The rows of a group lie close to one hidden flat surface of 12 dimensions, which may be shifted away from zero. Surfaces can cross.
Known rows, each followed by its group:
[-31.0  17.6 -26.6 -17.9   0.9 -14.3   5.5  12.9  38.6  36.8   4.6  12.5
  18.4 -19.2 -20.5   0.2  -3.2   2.4   3.9   0.5  23.8  31.0   6.6] -> gafe
[ 14.2  33.0 -32.7 -16.4  22.9  16.8  -5.8  16.7  -2.0  21.3  -5.7 -19.6
   8.9   7.3 -12.0  -8.0  14.4   1.8  -0.8 -10.7   0.3 -14.4 -38.9] -> puzi
[-18.0  18.1   5.0   1.0 -34.7  23.6   3.9  28.8  -8.1  48.6  -6.6 -27.0
 -18.7   8.8  31.2 -23.8   0.2  -4.9 -27.8  20.7  21.4   9.2 -15.8] -> lata
[ 16.4  38.5  33.7   0.8  10.3   4.1 -14.5   7.5  39.6 -18.8  13.4 -28.6
   8.2 -19.0   8.6   8.7  -3.3  19.9   9.3   8.4 -12.6   5.7 -10.0] -> fofes
[-17.1 -12.1 -15.2  -4.3  11.6  -7.4   1.8 -28.5  41.6 -19.3   5.1  12.4
  -4.5  27.6  -8.8   6.3  16.7  12.4 -19.8  -2.3  17.7 -26.0   5.5] -> fofes
[-30.5  27.1  12.3  -2.9  12.5 -23.6 -44.4 -14.1  29.0  -1.3  35.7  24.9
  15.1   7.0 -32.6 -12.3   9.4 -24.0  21.5  12.1  31.7 -21.6 -44.9] -> puzi
[ 12.4 -25.1  14.8  18.8 -17.6  11.7  -1.6 -36.4  38.2  -4.0 -22.9  50.6
  -5.8   0.4  11.6   0.7   1.1  54.8  11.8  11.6  -6.5 -33.6  -5.9] -> lata
[ -0.6  15.7  14.4 -12.7 -23.6  -7.9  11.6  35.6 -49.5  21.9  13.2 -21.0
 -11.8  -4.3  18.5  -0.3 -19.5 -26.3  -1.8  12.0  -0.6   8.4   7.1] -> lata
[  8.3 -31.1 -40.0 -23.5   5.1  26.8   5.5 -44.3  -8.2  21.7 -13.2  -7.7
 -15.5   2.0 -14.8  23.2  14.2 -36.5  -9.8  -4.8  10.0 -23.1  10.2] -> gafe
[ 18.7  26.6 -16.0 -50.3  -9.2  26.9 -18.1  21.5 -19.5  56.6  -1.8 -24.7
 -22.8   6.3   4.3  21.3   0.2 -30.3 -22.8  -1.8  13.7 -19.2 -11.5] -> lata
[ 38.5 -17.9  17.1 -13.6 -13.7   7.0   9.7  -7.9 -22.3   7.5  30.9 -30.4
   3.0 -19.4  38.3  48.5  -2.7  -8.3 -10.3  -8.6  -7.3 -27.1  12.5] -> lata
[-10.3  -4.0  13.4 -10.6  -7.4  -0.5  18.6 -23.6  36.8 -17.2  11.8 -35.2
   6.4 -22.2  47.6 -10.1  -0.5  36.1 -32.0 -25.5  44.6  -0.7 -34.6] -> lata
[  6.7 -12.5  25.5  39.4  -1.3  21.5  -9.8 -18.0  21.8   2.6  -1.9  25.9
  18.6 -17.4  20.3  -2.6  18.0  39.1  37.2  12.9 -10.7 -15.5 -38.5] -> lata
[-12.6  33.2  -0.6 -47.1 -11.2 -41.6 -10.1  -1.4   4.4 -14.5   4.6  18.4
 -18.0  10.1 -37.2 -20.7 -35.7 -23.9 -11.0   0.0  16.0  11.1  27.6] -> gafe
[-29.0  17.3   1.0  -0.6 -12.5   1.4   8.0  15.1  35.3  12.8 -10.7 -22.4
  -5.3  10.6  23.8 -33.2  -0.7  26.4 -44.5  -6.8  36.7  19.6 -15.1] -> gafe
[-29.4  12.4  -1.4 -11.3  20.0 -43.8  33.0  22.4  46.9 -25.4  20.5  -5.5
  13.2 -11.3 -21.9 -22.3 -10.4  14.4 -23.9   4.7  15.5   5.3  -0.7] -> fofes
[ -3.3  27.3   5.4 -33.7  27.6  -6.5   3.2  17.9 -12.5  -4.9   2.8 -26.6
  -6.7 -26.8  26.2  12.5  -9.3   3.6   5.9 -25.9  22.7  16.7 -28.5] -> fofes
[-15.3  17.3   2.3  -0.7 -12.5   4.4 -15.4 -15.1 -25.8  10.5  45.7 -13.4
  28.7   5.1  33.4  17.4  16.2  -9.3  40.2  -5.8  25.2  -1.0  -9.2] -> fofes
[-14.3 -12.9 -14.5 -29.4  15.5 -19.9  28.8 -13.9 -25.7  -1.9  27.0 -11.8
   4.5 -30.4   5.4  26.0  -1.8 -27.4  19.7  -2.9  13.6  -4.7  -9.3] -> gafe
[-11.9  22.7 -30.3  12.8 -19.5  -3.7   8.3   9.3  -3.0  -5.1 -25.2  -2.8
  -5.4  26.2 -26.7 -50.4 -14.1  -2.4  -9.4  13.0 -13.4  30.0  15.0] -> puzi
[ 16.2   9.0 -29.1  -1.2 -25.2 -29.6  37.7  33.8  19.5   3.2  16.3   4.0
  19.3  13.7   7.1  19.1 -17.6  41.1 -21.9   0.3 -26.3  13.8  60.9] -> puzi
[  1.7 -15.0  20.1   7.1  34.9  10.2   6.7  -1.5 -45.0 -33.2 -10.5 -16.2
 -10.5  -2.3  15.5 -14.3  13.3  -5.6   0.6 -11.0   6.0 -28.0 -57.2] -> gafe
[ 20.2  25.9  35.6   5.1 -27.3  -6.9 -13.2  30.9 -33.2 -17.8  19.1 -23.5
  13.9  19.5  -6.0 -49.2 -24.3  -7.6 -19.6  -3.1  -9.6   1.0   9.2] -> gafe
[ 18.4  16.0  31.6  14.3   9.7 -19.7 -29.2  19.1  -8.5 -20.0  -1.3  15.1
  22.1 -44.1 -14.5  -5.1 -26.3   1.4  43.8 -15.2 -22.3  55.9   0.7] -> puzi
[ -4.4   3.5  -4.5   1.4  -7.0   6.2  -7.8  12.5 -19.8   8.5 -20.8  10.5
 -15.2  25.2 -15.3 -14.9  -5.0 -11.9  -5.9   5.3  -5.9   7.0  21.3] -> gafe
[ -1.9   7.4 -20.0 -35.8   9.1 -27.8  11.4 -28.3 -13.7 -29.0  10.0   3.6
 -15.0   7.2 -26.1  -7.4 -11.2 -33.3  -8.0   1.3  14.3 -28.8 -12.9] -> puzi
[ 30.7  -5.9  13.5 -14.2  10.7  -5.8   6.0 -29.6 -15.7 -45.4   7.5 -13.4
 -23.1  -3.4  26.8  33.9  -3.0   4.8   1.1 -11.0  -7.1 -29.8 -16.0] -> puzi
[ 12.2   8.4 -21.4 -10.6   9.2   3.5  14.4  44.1  -4.0  23.6   3.2 -30.1
  33.7 -22.6 -19.3 -18.2 -10.1   1.5 -17.0 -21.6  -2.1  33.0  14.6] -> fofes
[-21.2  29.6  17.1 -16.1  12.2 -15.5  -7.3  19.2  38.4  10.3  19.5   2.3
  -5.6   4.3  27.8  12.6   8.8  26.3 -16.0  -3.9  37.6 -21.5 -46.7] -> puzi
[  6.2 -31.4  -3.0   0.0   5.0  22.9   2.4 -22.1  -4.1  27.2 -25.0  27.3
 -29.9 -11.0   5.6  18.6  14.9  -0.2   9.2  15.6  -4.4 -37.9 -33.9] -> lata
[ 31.8   8.0   6.9 -38.1 -15.9  10.1 -24.6  -3.0  15.9  34.1   2.9  -6.7
 -18.7  -5.6   4.0  25.6 -13.2 -11.3 -31.0 -13.5  13.4 -15.1   7.3] -> puzi
[ -2.5   3.2  -6.9  -5.6  13.5  -9.5  31.1   2.6 -22.2  -6.7  -2.8  -5.5
 -12.1 -31.8   9.4  -2.9  -3.4  -9.6  22.5  21.8  -7.9  -2.1 -39.4] -> puzi
[  9.9 -44.0  -9.5   1.9 -11.1   9.1  17.2 -36.6  -1.1  11.2  24.5  -9.4
   9.4  -9.1   5.7  18.5  18.4 -17.0 -14.4   2.7   8.1 -40.5  -3.1] -> lata
[ -3.0 -10.9 -29.3 -10.1  16.3  -2.9  19.7  11.7 -11.6   4.9  -4.7 -19.0
  24.6  -6.8 -12.8 -16.2   0.5  -6.3 -21.7 -28.3  13.2  15.8   5.7] -> fofes
[  8.3   6.4  31.1 -39.8 -27.6 -27.1  29.4  14.0 -28.9  -7.5  25.2 -20.9
 -27.1 -21.0  23.2  -0.9 -34.2 -20.7 -24.7  17.9  10.1 -29.4  -7.8] -> gafe
[ 27.7  19.8  -9.0 -22.1  15.2  -7.1 -10.9   7.2  22.1  -0.2  36.1 -19.6
  45.7 -20.1 -16.8  21.6  -5.5   8.4   6.8 -31.3  -5.0   7.2  22.5] -> fofes
[ 10.2  -0.3  -8.1   0.0   8.9 -17.3  13.6  12.8 -23.3 -36.5 -15.1 -11.8
   4.6  -4.9  -4.4 -22.0 -19.0   7.8 -11.1 -23.4  -8.6  29.4   7.2] -> puzi
[  5.4   0.3  -1.1 -19.3  31.3  -6.8   5.4  36.8 -26.0   4.4 -27.3  13.7
  -9.0 -15.0  -6.3  -1.8 -10.7   2.5  -6.3 -21.1  -3.4   9.4 -13.4] -> gafe
[ -8.5 -12.6 -22.2 -23.4  18.2  13.1  -3.8 -18.0  30.8   5.0 -53.5  16.3
 -43.4   7.7  20.2  33.0   3.6  24.2 -21.5 -25.9  16.8  16.0   8.7] -> gafe
[  5.4  27.5  17.4   7.5   2.0  17.4 -58.0 -21.5   6.8   3.9  45.6 -31.4
   2.3  17.9   4.5  33.6  25.7 -42.9  19.4   9.6   6.4  -5.9 -10.9] -> lata
[  9.9  -5.4  16.7   4.1 -14.7  12.0 -13.1   2.4  12.7  29.5   2.5  20.7
 -24.7  12.7  18.6  38.5  13.2   5.8  -7.0  19.6  -6.2 -36.9 -10.6] -> puzi
[ -3.0  -7.3  -2.3 -19.3   3.6 -38.3  25.6  37.2 -39.4  -7.5   3.2  28.8
 -11.5  -2.7 -14.4   8.5 -23.2 -13.1  -4.1  -3.0 -12.9  -4.1  23.8] -> gafe
[ 13.4 -16.4 -24.1 -16.2  12.9  -6.0 -10.0  -2.7  -5.7  27.5  27.3  31.5
  16.0  -0.1 -36.3  42.1  13.2 -31.7  13.2   0.0 -10.4 -38.5   6.5] -> lata
[ -9.6  21.9  13.1 -22.1   1.7 -23.6  -4.1  -5.0  39.6 -24.4  23.6 -15.4
   9.9   9.3  -0.8 -25.1  -7.9  16.5 -34.1 -20.7  35.1 -21.9 -20.9] -> gafe
[-23.1 -17.1  21.3   9.3 -14.6 -16.2   8.4  18.4 -25.5   8.7  -6.8  15.1
 -20.6 -15.4  -2.8 -26.8 -18.3 -31.5  -9.3  15.9   9.7  18.4  -7.5] -> puzi
[  7.6 -14.8 -10.3  16.2  12.9  16.6 -31.7 -33.8   5.7 -22.0 -38.6  22.6
  -1.6  14.2 -34.0 -15.0   2.8  -6.6  10.7 -20.4 -13.1  24.1  25.4] -> gafe
[ -8.9  18.4 -10.9 -16.7  27.4 -23.1  15.2  29.7  -8.9 -15.8 -10.9 -11.8
  -0.6  -7.9 -56.1 -50.1 -20.8 -31.8 -14.6   8.5  -6.1  22.4   0.5] -> fofes
[-28.2 -26.8   0.6  31.3  -6.7  -6.6  22.4  -6.9  -4.6 -20.5  -6.7   2.2
   7.8   5.4  14.5 -17.3   1.8  14.2  -4.7  -5.2   5.2  30.4  16.7] -> fofes
[-16.6  50.1   3.6 -34.1  -0.7  -6.4 -15.7  14.7  13.8  -1.4 -17.5 -11.0
 -32.8  19.7  43.2  35.6 -10.5  22.9   2.5 -17.5  16.7  42.9  26.9] -> gafe
[ 11.3  -4.2   1.1  -9.7   5.7   8.8 -12.3   2.4 -10.4  25.5  42.9 -20.4
  12.8  -6.0   9.8  46.1  19.6 -26.7   7.8  -0.7   3.0 -28.3 -12.6] -> lata
[ 20.3  -7.6  -5.7 -25.5  17.4   8.0  12.3   8.1 -10.5  19.6 -19.2  -5.2
 -22.5 -32.8  15.3  26.8  -5.2  -3.9  -2.9  -6.2  -2.8  -7.0 -26.9] -> puzi
[-36.1   7.4   9.9   6.5   3.3 -17.9 -27.9  -7.5  21.6  -1.7  23.4   9.8
 -28.9  34.9   4.3  34.3  14.5 -31.8  -6.0  18.5  16.4  -2.0   4.8] -> lata
[  5.6  -5.0  13.0  -9.9  21.5   2.8   3.8 -30.1 -32.3 -38.3 -22.1  -9.1
 -39.3 -15.4 -18.7 -13.8 -12.2 -43.4  15.6  18.3 -13.0  -1.7 -18.1] -> fofes
[-14.8   7.6   4.1  21.6 -20.7   5.0 -25.8 -31.8  -5.9 -13.2  11.4   9.7
   5.4  24.4 -11.2  -9.3   8.2 -22.0  33.0  18.5  -2.8  11.0  20.4] -> fofes
[-19.9 -23.5 -26.4   3.4   4.6 -12.8  11.2  -2.7 -10.8  11.3 -21.7  39.6
 -10.4  10.2 -23.5   1.4  -0.8 -16.0   8.4   6.9  -5.5   8.3  22.7] -> fofes
[ 28.0  20.9  41.4   3.9  -8.5  -6.0 -50.7  14.1  33.5  -4.6  18.7  14.3
   7.0  12.9  23.8  42.6  -5.4  40.0   2.3 -25.1  -8.9  -1.1  18.2] -> puzi
[ -2.7   5.1  15.4   6.4  19.9 -16.7 -11.6  22.8  14.5 -10.2  14.6   2.5
   8.9  -9.1  21.5  35.7   2.0  21.3   0.2 -24.8   4.4  21.6  -0.3] -> lata
[-11.8   6.6   4.2  44.0  34.0  14.6  -6.8  14.8 -19.5 -19.8   6.1 -22.9
  34.3   5.4 -22.9 -48.1  22.9  -7.2  19.9   6.0  -9.1   3.9 -36.6] -> fofes
[ 17.3   5.5  13.7 -44.5   5.7 -12.4  18.2  -1.6 -13.4   9.7  15.3   0.5
  -3.2 -54.7  25.2  26.0 -15.1   6.9  22.6  -2.6  12.8 -30.5 -44.5] -> lata
[-20.2 -23.2  -5.6  33.2   1.4  12.7  33.6  29.9 -28.1   1.2  19.8 -28.4
  18.5  30.4  18.1 -21.7  31.0   7.2 -25.8   4.7  -0.5 -26.5  -9.6] -> fofes

New rows, each followed by its group:
[ -8.2  24.9   7.2 -23.1  13.7  -6.9   7.3  46.4 -12.6   9.7  -3.1 -13.5
  -1.8   0.6   4.5 -25.9  -7.9   9.3 -30.5 -16.0  22.0  -7.8 -37.7] -> gafe
[ 35.9  10.1   3.3 -19.9 -15.4   9.6 -29.8 -23.3  -6.1   8.5  45.7 -38.8
  10.8   1.8   1.5  39.4   1.8 -37.2  -1.7  -9.7   1.0 -12.6  26.3] -> lata
[-32.9   1.8  -2.3 -12.5  -2.1 -52.3  31.8  10.2  -2.0 -10.4  22.1  34.1
 -16.7  -2.2  -5.2   8.3  -9.9  -9.7   4.7  29.2   3.2 -18.1 -10.8] -> puzi
[ 23.7  17.8  -4.8  -8.0 -11.9   7.6 -19.1  13.2 -29.6  12.8 -26.8   6.9
 -24.2   2.2 -26.0 -13.9 -21.3 -32.2   9.3  15.2 -27.2  19.6  15.9] -> puzi
[-18.8  18.3 -24.7 -15.4  -9.1   1.6 -20.5 -49.6  61.6  13.4  32.3 -12.4
  17.8   8.2  -0.2  23.7  17.7   1.7   4.4  -6.0  32.8   1.6  17.4] -> gafe
[  6.2  -0.1  25.9 -13.4   0.3  -8.5  14.3  17.0 -46.3  -3.3  10.1  -1.7
 -22.4  -9.8  37.7  24.7  -7.1  -2.7   8.6   5.5  -7.5 -29.4 -22.0] -> lata
[ 10.3   0.9  13.3   2.6   6.0   5.5 -12.1 -18.1 -16.2 -30.7  28.1 -24.1
  19.2  12.4  -7.7 -21.9   7.8 -12.8  -2.7 -11.7   5.7 -31.1 -24.0] -> gafe
[  0.4 -29.8  -2.3  -6.8  -1.0   5.5  15.9 -17.1 -35.1   1.9  16.5 -13.3
 -21.0  16.6  21.1  16.2  19.7 -21.7 -19.2   5.3  12.5 -58.3 -26.1] -> lata
[  0.9   2.7  -0.2  -4.4  25.7 -19.2 -17.5  28.1 -14.2  11.0  23.1  12.5
  20.4 -23.7 -22.7  35.8  -1.7 -28.7  25.3 -12.5  -9.5  24.4   4.1] -> lata
[ -3.4  37.2 -10.1 -34.0  35.8  -6.0 -20.1  30.8 -30.2  -1.8  -8.9   0.6
  -6.6  18.2   1.0  17.8   2.1  -0.3  14.3 -31.0   7.4   5.3  -7.8] -> gafe
[ 16.8  21.3   5.4 -17.9  27.0   1.1 -13.6  12.5 -24.7 -14.4   9.4 -22.0
  22.0 -17.0 -14.2 -15.5  -5.0 -11.3   9.3 -28.5   5.2  -0.3 -28.0] -> gafe
[  6.0 -31.8 -11.8   5.3 -21.8   6.1  19.4   5.0  -9.0  19.7  16.4  -5.7
  15.9  16.8  13.5   3.8   9.6  11.4 -36.2  -4.4   4.5 -32.7  13.0] -> lata
[ -9.2   4.2  -0.3  -3.5 -31.8  -3.5  -6.5 -29.5  47.5  25.9  10.6  28.5
 -11.6  -2.2  -3.1   5.4  -0.2   3.1   6.1  32.9  12.2 -23.5  -2.8] -> lata
[-22.4   1.8   8.6 -22.4 -20.3 -19.0  12.9 -27.9 -29.0 -18.7  24.5 -26.4
 -24.1  -1.8   7.5 -16.3 -13.1 -54.7 -10.1  20.5  28.5 -11.6 -15.4] -> lata
[-10.2   2.2  13.5  24.6  14.2  11.0 -29.7 -11.2  20.2 -13.1 -26.7  28.3
 -12.7  17.9 -11.7 -19.2  13.7  13.3   9.8   7.0  -3.8  -6.2 -22.3] -> gafe
[ 12.3  24.5  29.0  -8.3 -32.8   3.8 -28.2  -3.5   2.4  -9.2  31.0 -36.6
  -6.7  38.3  28.3  -4.4  -7.7  -0.8 -32.6  -8.5  18.3 -18.3   5.6] -> puzi
[-13.8  13.6 -20.4 -36.8   8.6 -21.2  14.9 -23.6 -21.4 -32.1  21.0 -46.5
  16.6 -16.3  -2.8 -13.3 -15.9 -31.1  -0.6 -32.6  32.8  31.7   9.2] -> gafe
[-16.6 -24.2  -5.0  29.3  13.2   0.1 -12.6  -1.4  14.6  -0.8  -1.4 -12.0
   7.9  -5.5  -6.7   9.5  11.4 -19.2 -15.8 -18.3   9.2  47.6  14.3] -> lata
[  5.7  11.1 -11.6 -40.7   2.9  16.6 -13.4 -30.8   2.7  14.0  -3.8 -11.8
 -34.0  16.6  21.2  44.3  10.5 -10.4  -4.8  -1.8  14.0 -29.6  -3.1] -> gafe
[  0.9  -0.7  -4.4   1.1   5.7 -11.4   8.3  18.8   4.2  -7.4   1.7   5.7
  36.1  -2.4  -0.4 -28.0  -3.6  39.6 -16.9 -38.2  12.0   5.3  -8.8] -> lata
[ 13.8  16.9   8.4 -13.7  14.2  11.1 -11.1  -8.0  48.4  -9.2 -11.0 -10.8
 -24.0  18.7  -6.1  11.8   4.7  13.3 -24.9  10.5  -7.9 -29.3   0.9] -> fofes
[  4.3 -16.9  12.7  25.9  12.5   5.5  -8.4 -10.7  40.0  -7.8  -2.3  16.4
  20.2  -3.5 -14.3 -20.1  12.1  27.8 -11.4  -8.7   3.4 -18.6 -22.7] -> gafe
[-37.4   5.2  -7.6  21.5  18.2 -15.2 -13.1   0.4 -17.9  -8.4  10.1  26.6
  27.7   1.9 -23.5 -19.8  10.1 -12.5  47.4   2.3   6.5  24.4 -15.9] -> fofes
[ 20.8   9.1  30.2  -4.1   5.6  -5.0 -18.6  18.6  36.1  -7.4   7.5  13.3
   1.6  11.9  16.4  15.5   1.4  46.0 -23.2 -19.0   2.0 -32.9  -8.3] -> gafe
[ 15.0   2.7  11.1  24.4 -12.7  35.5 -22.3 -10.6  45.7  26.5  -5.7 -11.2
  31.7 -35.6  13.3  -8.5  10.5  32.3  13.3  -7.1   6.6  20.2 -23.6] -> lata
[-42.2  34.5   7.0  -6.6  -7.9 -18.6  -1.8  45.7 -14.0  39.8  12.6  -7.0
 -19.4 -13.2   6.1  -7.9 -10.6 -37.7  12.0  32.9  20.4  40.8 -17.5] -> lata
[-24.6 -17.0   0.5  22.4   9.6   2.8   3.1  -4.1   2.4  -8.0 -45.1  32.0
 -29.1   7.6 -13.0 -13.5   1.7  -4.2  10.6  17.8 -13.6  21.6   3.3] -> fofes
[ 35.2  -5.8  27.4  20.3   5.7   8.3  10.5  14.0 -13.5 -16.7  32.9 -32.6
  31.2 -21.5   8.8  18.5   4.1   4.6  15.1   5.6 -36.7 -11.0  13.5] -> fofes
[-13.6  42.9  -2.5 -29.4 -21.2 -45.3   8.0  36.7 -27.6  -0.1  32.5  14.8
 -12.6  28.6  -8.1  -2.4 -26.2 -20.7   4.7  26.8  -4.3 -12.1  21.7] -> puzi
[-16.0  17.9   9.2 -20.6  16.0 -30.0   7.9  13.8 -25.8 -28.7  15.3  -3.0
  -4.7   5.7   7.7   2.7  -9.2  -1.9   3.6 -14.0  11.4   0.3  -5.1] -> gafe
[ -3.0  10.1  -0.2 -41.4 -28.8   1.0  -1.5 -33.1  32.7  49.4   1.0  21.7
 -38.1 -23.0   1.1  18.4 -13.3 -17.1  10.5  45.3  17.4 -33.3 -20.2] -> lata
[ 10.7  -8.0  31.7  31.4  -1.2  -5.4  -1.4  -3.4 -25.7 -33.3  17.2   9.1
  -9.9  19.2  -2.5  13.1   6.7 -14.4  31.7  39.4 -42.2 -30.5  17.3] -> fofes
[ 22.7  29.9  19.0 -20.3  -3.3  25.8 -21.8  13.4  -8.9  20.9 -31.0   1.6
 -24.2 -18.8  24.3   0.8 -13.6  14.4  13.2  -3.1  -0.3   9.1 -26.2] -> lata
[ -7.1 -32.0   3.5 -26.1  24.4 -30.0  38.4  -8.6  26.1  -0.5   2.6  21.5
  -4.4 -65.6   8.7  36.9 -12.3   9.9   0.8  -7.9  14.1  -6.5 -19.0] -> gafe
[ 28.2  39.5  -1.7 -26.9   4.7  -1.1 -30.4  -0.1  22.3   1.2  19.5  -0.4
   0.3  19.7   3.3  35.7   3.7  12.9   7.2  -8.0  -4.1 -30.8  -5.7] -> puzi
[  7.4  38.6 -13.7 -36.1  -9.9 -16.2 -11.1 -54.5  19.8 -30.3   6.3 -18.4
 -16.1 -11.1 -24.9 -16.0 -20.6 -32.7  15.7  19.2   8.7   4.4 -13.0] -> puzi
[ 18.8   5.5   3.0  18.5 -10.3   3.7 -14.8   3.8   2.6  -3.3   2.7  12.6
  48.1 -13.1 -17.7 -40.8 -12.1  29.6  18.2 -18.7  -9.4  18.2   4.0] -> lata
[  5.9 -15.5  10.8  15.4 -21.1   1.1   8.5 -22.3 -31.8 -11.0  43.1 -29.8
  29.0  -4.2   5.2 -18.1   6.4 -24.4   8.5  10.1   4.9 -26.1 -11.4] -> lata
[ -5.6 -25.6 -21.3 -26.7   4.5   6.5  16.6 -41.8   1.3  15.8 -25.9  24.0
 -22.1 -30.0 -20.9 -18.3  -0.8 -15.0   0.5  12.7  19.8 -35.7 -46.3] -> lata
[ -1.0  17.9  36.3  23.4  -2.6   1.3   4.6  38.6 -27.9 -14.7 -14.7  -4.5
 -32.0  13.3  10.9 -11.3 -10.2  -4.3   9.4  38.4 -34.3  11.3  10.4] -> fofes
[-13.4 -13.8  28.2   4.9 -10.5  -2.3   9.1 -40.6 -15.7 -53.3 -18.8 -18.4
 -40.5   2.2  25.4 -27.6 -12.1 -15.2 -13.5   7.0  14.9   3.2 -14.6] -> gafe
[  5.8  24.9  19.9 -39.5  -8.1 -21.0  -4.6   3.6 -38.8 -16.7  15.9  -6.8
 -37.2   6.7  21.9  23.1 -19.4 -25.6   2.3   2.2   3.2 -18.1  -2.1] -> lata
[-18.6   0.1   8.2  28.5  12.3  14.6 -17.1   5.8 -31.8   4.4   1.0 -26.6
   9.6 -13.6  -7.6 -25.5   9.4 -41.3  13.9   2.0   7.2  40.8 -27.7] -> lata
[ -9.4  21.7  25.3  17.8   9.4  -1.8  -6.1  30.7 -20.0   0.5  30.6  -9.6
  16.6   7.1  47.3  30.9  18.5  22.4  32.7  -2.4  -1.0  -5.8 -13.1] -> fofes
[  7.9 -24.3   8.8 -19.0  27.6 -11.7   0.2 -18.8 -26.4 -11.9   9.5   6.5
 -10.2 -30.6  -5.5  17.3   3.9 -34.3   7.9 -10.4   7.6 -33.5 -40.5] -> puzi
[ -8.7   3.9  19.5  -7.8   7.1  -3.3  -8.4  42.5 -33.9  25.7 -22.2   6.6
 -57.8  -3.3  26.1  55.1  -6.2 -32.7   4.8  16.9 -15.3  24.3   3.5] -> lata
[  7.3 -21.4  -6.5  -3.1 -21.5  24.7   4.4 -23.1   9.5   8.7 -13.0 -39.4
 -11.5   7.4  22.1 -10.8   3.6  -2.1 -52.8 -21.3  25.7   3.4   2.9] -> lata
[-38.6 -37.1 -31.1  10.9  -7.4   8.9  24.8 -26.5  -7.8  24.4  -9.3   9.0
 -16.6  13.5  14.7  22.7  24.0 -23.0   7.8  28.1   7.8   0.6  18.1] -> gafe
[ 13.5  15.0  -3.4 -28.8  13.0 -11.2 -10.0  -2.1 -20.0  10.3  26.9   5.1
  14.8 -19.3 -23.8  20.0  -4.9 -30.8  25.5  -3.1  -4.8 -19.5  -1.7] -> gafe
[  7.3  15.4  -6.8 -36.5   6.8 -19.1  30.9  -4.2  -8.6 -18.8  38.3 -49.1
  11.6 -29.3  22.2   7.7  -7.3  -0.9 -11.4 -15.3  21.8 -20.0 -35.5] -> puzi
[-13.2 -35.8 -10.8   0.9   9.6  -4.2  16.3  -7.5  -7.7   6.0 -46.8  36.3
 -25.4 -16.4 -44.5 -39.0 -12.8 -26.7 -13.8  14.3  -0.6   5.5 -10.1] -> gafe
[  7.9  -4.1  -7.4   7.5  -3.2   5.2 -28.0  -2.9  13.2  -4.2  12.6 -23.1
  14.4  24.9 -12.4   8.5   3.5 -13.0 -31.9 -31.7   9.7  32.7  38.8] -> lata
[-32.0  14.0  46.4  22.0  -5.1 -41.0 -15.7  46.0  -3.2 -11.1  17.0  46.1
 -13.8  33.9  21.5  11.1  -5.7  18.6  -1.4  12.5   2.9  -7.0  -4.0] -> puzi
